All rows are made from the same 13 directions, up to rounding. Whole rows:
[[-2.20 -2.38 -1.23  1.17  1.67  3.13 -3.95 -0.06 -1.13  4.24 -3.35  0.62
  -2.20 -0.79 -2.87  0.40 -0.54 -1.71 -0.24 -1.84 -1.27  2.75 -0.56 -1.33
  -0.26  0.87 -1.86  0.69]
 [-1.43 -1.40 -0.83  1.34 -0.58 -0.62 -1.09 -0.41  2.22 -0.57 -0.81 -2.21
   0.78 -0.28 -1.34 -1.38  0.13  2.32 -0.63 -2.94 -0.65 -0.03 -1.43 -0.49
  -2.96  0.15  0.31  0.43]
 [ 1.27  3.50 -0.47 -1.35 -0.29  1.11  1.44  0.56 -2.24  0.80 -0.08  2.56
   1.09  0.14  2.20  1.38 -2.86 -2.85  0.20  4.21  0.84  0.05  0.27 -2.40
   0.53 -0.27 -1.47 -1.15]
 [-1.17 -0.75  0.13  0.38 -0.51 -0.80 -1.77 -1.97 -0.40  1.11 -0.03 -1.81
   1.40 -1.17  1.38  0.73  0.46  1.98 -0.86 -2.85  0.25  0.48  1.56 -1.10
  -1.59  0.40  0.33  2.25]
 [-2.30 -2.26 -0.34  0.41  0.77  2.19  0.13  0.23  0.10 -1.54  0.38 -0.42
   0.46 -0.02 -2.48  0.49 -0.64 -1.36 -1.56  0.03  0.19  0.10  0.97 -1.58
  -0.76  0.20 -0.61  1.05]
 [ 1.29 -0.02 -1.15  0.88 -1.17 -2.12  3.07 -1.07  2.38 -3.91  2.52 -2.20
   3.33  1.18  2.25  1.03  1.75  1.48  1.82  2.10  0.25 -3.95  0.31  0.71
  -0.60 -4.19  1.55  2.03]
 [-0.92  2.28  0.24 -1.93 -1.84  1.15 -2.41 -0.80  0.12  1.14  0.33  1.32
  -1.76  1.16  0.04 -1.03 -2.26  0.08 -1.21 -1.42 -0.13  1.24  1.52  0.97
   2.16 -1.95 -0.32  5.28]
 [-1.87 -0.27 -3.78  0.68  0.37  2.45 -2.73  0.07 -2.51  0.64 -2.45  0.19
   1.99 -1.43  0.51  0.66 -2.57 -2.96 -1.70 -0.22 -0.16  1.29 -1.09 -5.07
  -1.42  0.23 -1.92  0.44]
 [-1.07 -0.47  0.76 -0.58 -0.60  0.34  1.28 -0.07 -0.30 -0.35  0.99 -0.89
  -1.09  1.26 -0.68 -0.66 -0.99 -0.47 -0.24 -0.64  0.01  0.17 -0.15  0.70
   0.54 -0.43 -0.38  0.29]
 [-0.40 -0.81  2.57  0.42 -0.71  1.45  1.88 -1.56  2.27  0.66 -0.58 -1.34
   1.60  0.74 -3.12  0.54 -3.34  2.59 -1.07 -0.56  0.39 -0.22  0.02 -0.87
  -3.26  1.37 -0.86 -0.40]
 [ 1.49 -0.47  0.79  1.83 -0.49  0.81  0.69 -0.11  1.39  2.82  2.15  0.92
   1.55 -1.22 -0.74  1.84 -1.07  2.44 -0.18 -0.24 -0.54 -1.31  4.12 -0.30
   0.58  1.23 -0.11  1.97]
 [-1.50  0.00  0.03 -0.12 -0.41  0.82  2.94  0.55 -0.55  1.64  2.40  0.36
  -3.11  2.19  0.26 -1.21 -1.78 -1.72  0.72 -1.55  0.02  0.06 -0.68  0.36
   3.37 -1.98 -2.03  0.15]
 [ 0.56  2.10 -0.69  0.04  0.32 -0.98  1.66 -0.82 -1.66 -3.68  2.36 -0.30
   0.00 -1.08  3.61  1.23  1.09 -1.52 -1.18  0.74  1.63 -1.01  1.29 -1.47
  -1.13  0.47  1.65  0.82]
 [ 2.28  2.67 -2.25  1.54 -3.05 -0.33  1.28  0.62 -1.99  2.95  2.06 -0.74
   0.20 -0.40  2.78 -0.31 -4.35  0.11  0.02 -1.14 -1.56 -0.73  0.39 -0.95
   0.43  1.16 -0.55  0.28]
 [ 1.21  0.30 -0.03 -0.29 -1.69 -2.03  0.49  1.04  1.42 -0.92  0.92 -0.44
   1.75  0.20  0.36 -1.94 -0.41  2.52 -0.11 -1.14 -0.42 -1.06 -0.69  1.19
   1.12  0.14  0.59 -0.96]
 [ 2.18  2.36 -0.82 -1.13 -1.13  1.66 -1.66 -2.79 -3.13  0.17 -2.50 -0.21
  -0.08  0.33  1.96  0.88 -3.96 -1.37 -1.37 -0.63  0.52  0.91 -1.62 -0.88
   1.19 -0.03 -0.08  1.81]
 [ 1.96 -0.42 -0.23  1.80  1.34  2.92 -1.87  1.14  0.98 -0.55 -1.34  2.09
  -1.67 -1.89 -4.16  0.18 -1.14 -0.16 -2.36 -0.21 -0.72  0.55  0.60  0.10
  -0.55  4.20  1.05 -0.22]]

The start of a row, then its end:
[ 0.35 -1.46 -1.42  1.09 -0.59 -0.07 -2.84 -1.06  1.38 -2.41 -2.27 -2.36
  0.18 -0.50 -1.75 -1.71 -0.16  2.02 -1.73 -3.76 -0.79  0.16 -2.57  0.73] -> [-1.54  0.89  1.63  1.07]
[ 4.15  2.46  0.41 -0.49 -1.71 -0.45  0.47 -0.09 -0.84 -0.85 -1.06 -0.17
  2.97 -0.55  0.66  1.11 -2.46  0.86 -0.13  3.53 -0.40 -1.00 -0.02  0.39] -> [-1.72  2.12  1.32 -1.63]
[ 1.30 -2.50  1.52 -0.66 -0.25  2.08 -3.96  0.63 -1.11  4.11 -2.08  0.89
 -1.40  0.08 -4.09  0.26 -0.57  0.50  0.29 -0.05 -2.33  1.78  2.00  3.86] -> [3.61 1.63 0.07 1.45]
[ 1.19  2.72  1.41 -1.74  1.33  0.80 -1.14 -1.78 -1.08 -0.27 -1.75  2.41
  1.35 -0.97  1.69  3.10  0.57 -1.14 -0.16  4.14  1.85  0.54  1.89 -1.50] -> [-1.38 -0.04  0.40  1.05]
[-0.06 -1.11  0.56  0.66  0.35  1.11  0.06 -0.39  1.60  1.12 -0.92 -0.09
  0.06  0.68 -2.17  0.73 -0.11  0.57  0.99  0.98 -0.59 -0.27  0.02  0.59] -> [-0.80 -0.87 -0.43  0.52]
[ 0.37  0.79  0.60  0.17 -0.33  0.32 -0.24  0.96 -0.80  0.46  0.32 -0.20
 -2.12 -0.32 -1.15  0.00 -0.13 -0.79 -0.10  1.16 -1.02  0.82  0.97  1.37] -> [-1.85  2.18  0.95 -0.32]
[ 0.99 -3.47 -1.69  1.55 -2.64  0.09 -1.41 -0.62  0.46  1.32 -1.37 -3.79
  3.42  0.52 -1.88 -0.98 -2.83  3.00 -0.02 -3.13 -2.42 -1.00 -1.56  0.87] -> [ 0.70 -0.19 -0.24  0.67]
[-3.54 -3.22 -0.73 -0.18 -0.80  1.76 -0.12  0.25 -2.15  0.28  1.19 -2.08
 -0.40  0.78 -1.56 -1.05 -2.32 -1.55 -1.91 -3.31 -0.51  1.07  0.45 -1.09] -> [ 1.70  0.12 -1.61  1.32]
[ 0.75 -0.60 -1.85  1.18 -0.33 -0.59 -1.75 -1.11 -0.62  0.90 -0.92 -0.86
  2.11 -1.43  1.88  0.22 -0.35  1.40 -0.58 -2.77 -0.09 -0.26 -0.54 -1.68] -> [ 0.45  0.28 -0.06  0.54]
[ 2.38  2.12  0.88 -0.33 -1.10 -1.40  0.18 -0.07 -0.62  2.59  0.41  0.53
  0.16 -0.18  1.93  0.78 -0.05  1.09  1.62  1.53 -0.58 -0.24  1.25  1.47] -> [ 0.32  0.31  0.48 -0.20]
[ 0.26  3.97  1.88 -1.93 -0.29 -0.33 -1.39  1.11  2.51  0.59 -2.15  2.99
  0.05 -0.17 -1.30 -1.12 -0.82  1.29 -0.28  2.73  0.45  1.43 -0.49 -0.12] -> [-3.33  1.12 -0.08 -1.27]
[-1.48 -1.82  0.61 -2.71 -1.18 -0.20 -2.82  0.46 -1.47 -2.84 -2.55 -2.27
  1.54  0.70 -2.36 -1.80 -0.45 -0.29 -1.58  0.18 -0.62  1.63 -1.53  1.47] -> [-0.87  1.00  0.83 -0.72]
[-0.79 -0.04 -0.44 -0.51  0.41  0.20  2.02  3.81 -1.45  0.52  2.65  2.28
 -1.16  0.16 -0.20 -0.88  0.15 -2.88  0.47  2.16 -0.42  0.05  1.18 -0.05] -> [ 2.99  0.60 -1.24 -2.51]
[-0.22 -0.48  1.63 -0.09 -0.63 -1.49  2.65 -0.81  1.52 -1.38  1.02 -2.10
 -0.15  1.41 -0.17 -0.78  0.36  1.72  0.67 -0.82  0.38 -0.93 -1.21  1.45] -> [-1.15 -0.65  0.49 -1.03]
[ 1.67  0.92  0.09  0.79  0.19 -1.10  0.73 -1.81 -0.71  1.84 -2.08 -1.36
  0.15 -0.03  2.03  0.89 -0.14  0.69  1.74 -0.07  0.12  0.03 -2.65 -0.41] -> [-2.07  0.21 -0.18 -2.52]
[ 0.90  0.58  0.77 -0.32 -1.14 -0.66  1.24  0.09 -0.34 -1.43  1.84 -0.81
 -0.26  0.24  0.31 -0.31 -0.56  0.51 -0.67 -0.15 -0.04 -0.64  1.01  1.32] -> [0.29 0.89 1.14 0.45]
[ 1.55 -2.31 -0.87  2.97  0.35 -0.48  0.04  1.12  1.47 -0.50  0.84 -1.65
 -1.39 -0.81 -2.15 -0.07  2.39  1.15  0.96 -0.56 -2.05 -1.26  0.33  2.65] -> [-1.06  1.53  2.07 -0.38]
[-0.45  1.26 -1.16 -0.53 -0.57  0.58  0.43  2.88 -1.45  0.01  2.86  2.42
 -1.00 -0.48  0.57 -1.07 -1.19 -2.14 -1.25  0.38 -0.24  0.20  2.07 -0.67] -> [ 3.07  0.83 -0.63  0.37]
[-0.45 -0.26  3.58 -2.69 -0.84  0.88  1.02  0.19 -2.74  0.05  1.11  0.13
  0.38  0.21 -1.24  0.12 -2.74 -0.37 -2.40  0.26  0.90  1.42  2.44  0.41] -> [ 1.34  3.43 -0.39 -1.15]
[ 0.85  2.18 -0.13  0.00  0.57 -1.28  2.39  0.17 -0.35 -2.64  0.51  0.31
 -1.50 -0.21  2.06 -1.38 -0.20 -0.65 -0.89 -1.15  1.54 -0.15 -2.90 -1.00] -> [-0.58  1.45  0.42 -3.35]
[ 0.40  3.27 -0.90  1.25  0.32 -0.48 -0.67  0.84  3.87 -1.34 -0.11  2.16
 -0.26 -1.46 -0.19 -0.88  0.51  1.64 -0.89  0.24  0.43 -0.40 -0.22 -1.55] -> [-3.95  0.73  0.91  0.51]
[-0.21 -0.06  0.33 -1.84 -1.14  0.84 -0.86 -1.77  0.56 -0.02 -3.37 -0.26
  4.51  1.01 -0.47 -0.51 -4.01  1.60 -1.20 -0.66  1.07  0.30 -2.77 -2.43] -> [ 0.21 -1.23 -2.00 -0.63]
[ 0.05 -1.30  1.70 -0.50 -2.24 -0.12  3.76  1.86  2.48 -0.72  3.41 -0.62
  0.16  2.72 -2.93 -2.05 -2.12  1.68  0.41  0.09 -0.99 -1.82  0.65  3.05] -> [ 2.86 -1.19 -0.46 -0.03]
[ 0.14  1.34 -1.58  0.88 -1.53  0.07 -1.21  0.95  0.91  4.84 -2.29 -0.20
 -0.84  1.08 -0.67 -1.05 -1.88  0.29  2.75  0.85 -2.49  0.82 -2.42  0.47] -> [-1.87 -1.47 -1.61 -0.70]
[ 0.98 -0.65 -1.38  1.00  0.20  0.23 -0.78  1.27 -0.68  0.78 -0.15  0.30
  0.25 -0.76 -0.29  0.48  0.65 -0.79  0.75  1.25 -1.21 -0.29  0.48  0.31] -> [ 0.47  0.53  0.26 -0.50]
[-1.65 -0.15  0.04 -0.08  1.60  0.35 -1.06  0.88  1.76  3.06 -1.70  2.61
  1.45 -0.49 -0.57  0.54  1.19  0.22  1.44  1.66  0.34  0.70  0.10 -2.16] -> [-0.67 -1.33 -2.19 -1.16]
[ 1.49 -0.90 -2.13  2.18  1.23  0.40  0.03 -0.30 -1.29  0.63  1.66  1.29
 -0.36 -1.93  2.36  0.56  0.27 -0.20 -1.16 -3.83  0.66 -0.88  0.74 -1.76] -> [ 4.47  0.89 -0.22  0.55]
[-1.80 -0.05 -0.82 -0.07  0.57  0.16 -0.28  0.07 -2.62  2.86 -2.13 -0.52
  0.58 -0.57  1.32  0.14 -1.29 -1.71  0.35 -0.30  0.18  1.86 -2.12 -3.27] -> [-2.00  1.10 -2.31 -3.47]
[-1.62 -1.31  0.33  1.11  2.35  1.67 -0.42  1.67 -0.34  3.17 -0.59  1.65
 -3.54 -0.48 -2.39  0.45  1.55 -2.18  1.10  0.80 -0.80  1.69  0.48  0.02] -> [-0.50  1.34 -1.20 -1.72]
[ 1.28 -1.11 -1.24  1.16 -2.17  1.34 -0.43 -1.23 -0.31  1.99 -0.38 -1.74
  3.80  0.05 -0.42  1.39 -3.76  1.49 -0.19 -0.24 -1.30 -1.19  1.03 -1.11] -> [ 0.09 -0.51 -0.79  2.18]
[ 0.92 -1.27  0.24 -0.52  1.35  1.20 -1.18 -0.49 -1.80 -2.97 -1.89 -0.67
  0.23 -0.47 -1.42  1.74  1.40 -2.15 -0.48  2.99  0.06  0.25  0.07  0.82] -> [-1.11  1.22  1.66 -0.41]
[ 1.05  0.38  0.15  0.86  2.75 -1.99 -0.84  0.58 -1.98  3.25 -0.62  1.44
 -4.00 -1.52  2.74  0.68  5.09 -1.28  2.78 -0.13 -0.10  1.31 -0.46  1.49] -> [ 1.12  1.18  0.54 -3.08]
[ 2.33  1.56 -0.51  1.27 -0.06 -2.35  0.84  3.21  1.90 -0.18  3.35  3.04
  2.04 -2.77  1.52 -0.65  1.67  2.44 -0.55  0.24  0.07 -1.78  2.96 -0.55] -> [ 1.32  2.60  1.04 -1.67]
[-2.77 -1.35  1.56 -0.98 -1.87 -1.16 -1.37  1.63  1.41  2.67  2.70 -0.24
 -0.08  0.38 -1.53 -1.67  0.77  2.52 -0.01 -1.94 -1.36  0.72  3.91  2.15] -> [ 1.23 -0.40 -0.30  2.89]
[-0.46 -0.13  0.31 -0.59 -1.39 -1.32 -0.45  0.39  0.57  2.99 -0.85 -1.00
  3.03  0.68  0.27  0.78  0.38  1.26  2.79  3.10 -1.36 -0.25  0.79  0.45] -> [-2.02 -1.93 -0.83 -0.22]
[ 2.87  1.24  2.45 -0.63 -0.10  0.95  0.36 -1.59  3.49  0.08 -1.13  1.83
 -0.29  1.53 -2.09  0.58 -0.79  2.46  0.78  1.42  0.40 -1.05 -0.04  2.73] -> [ 1.47 -1.65  0.61  1.85]
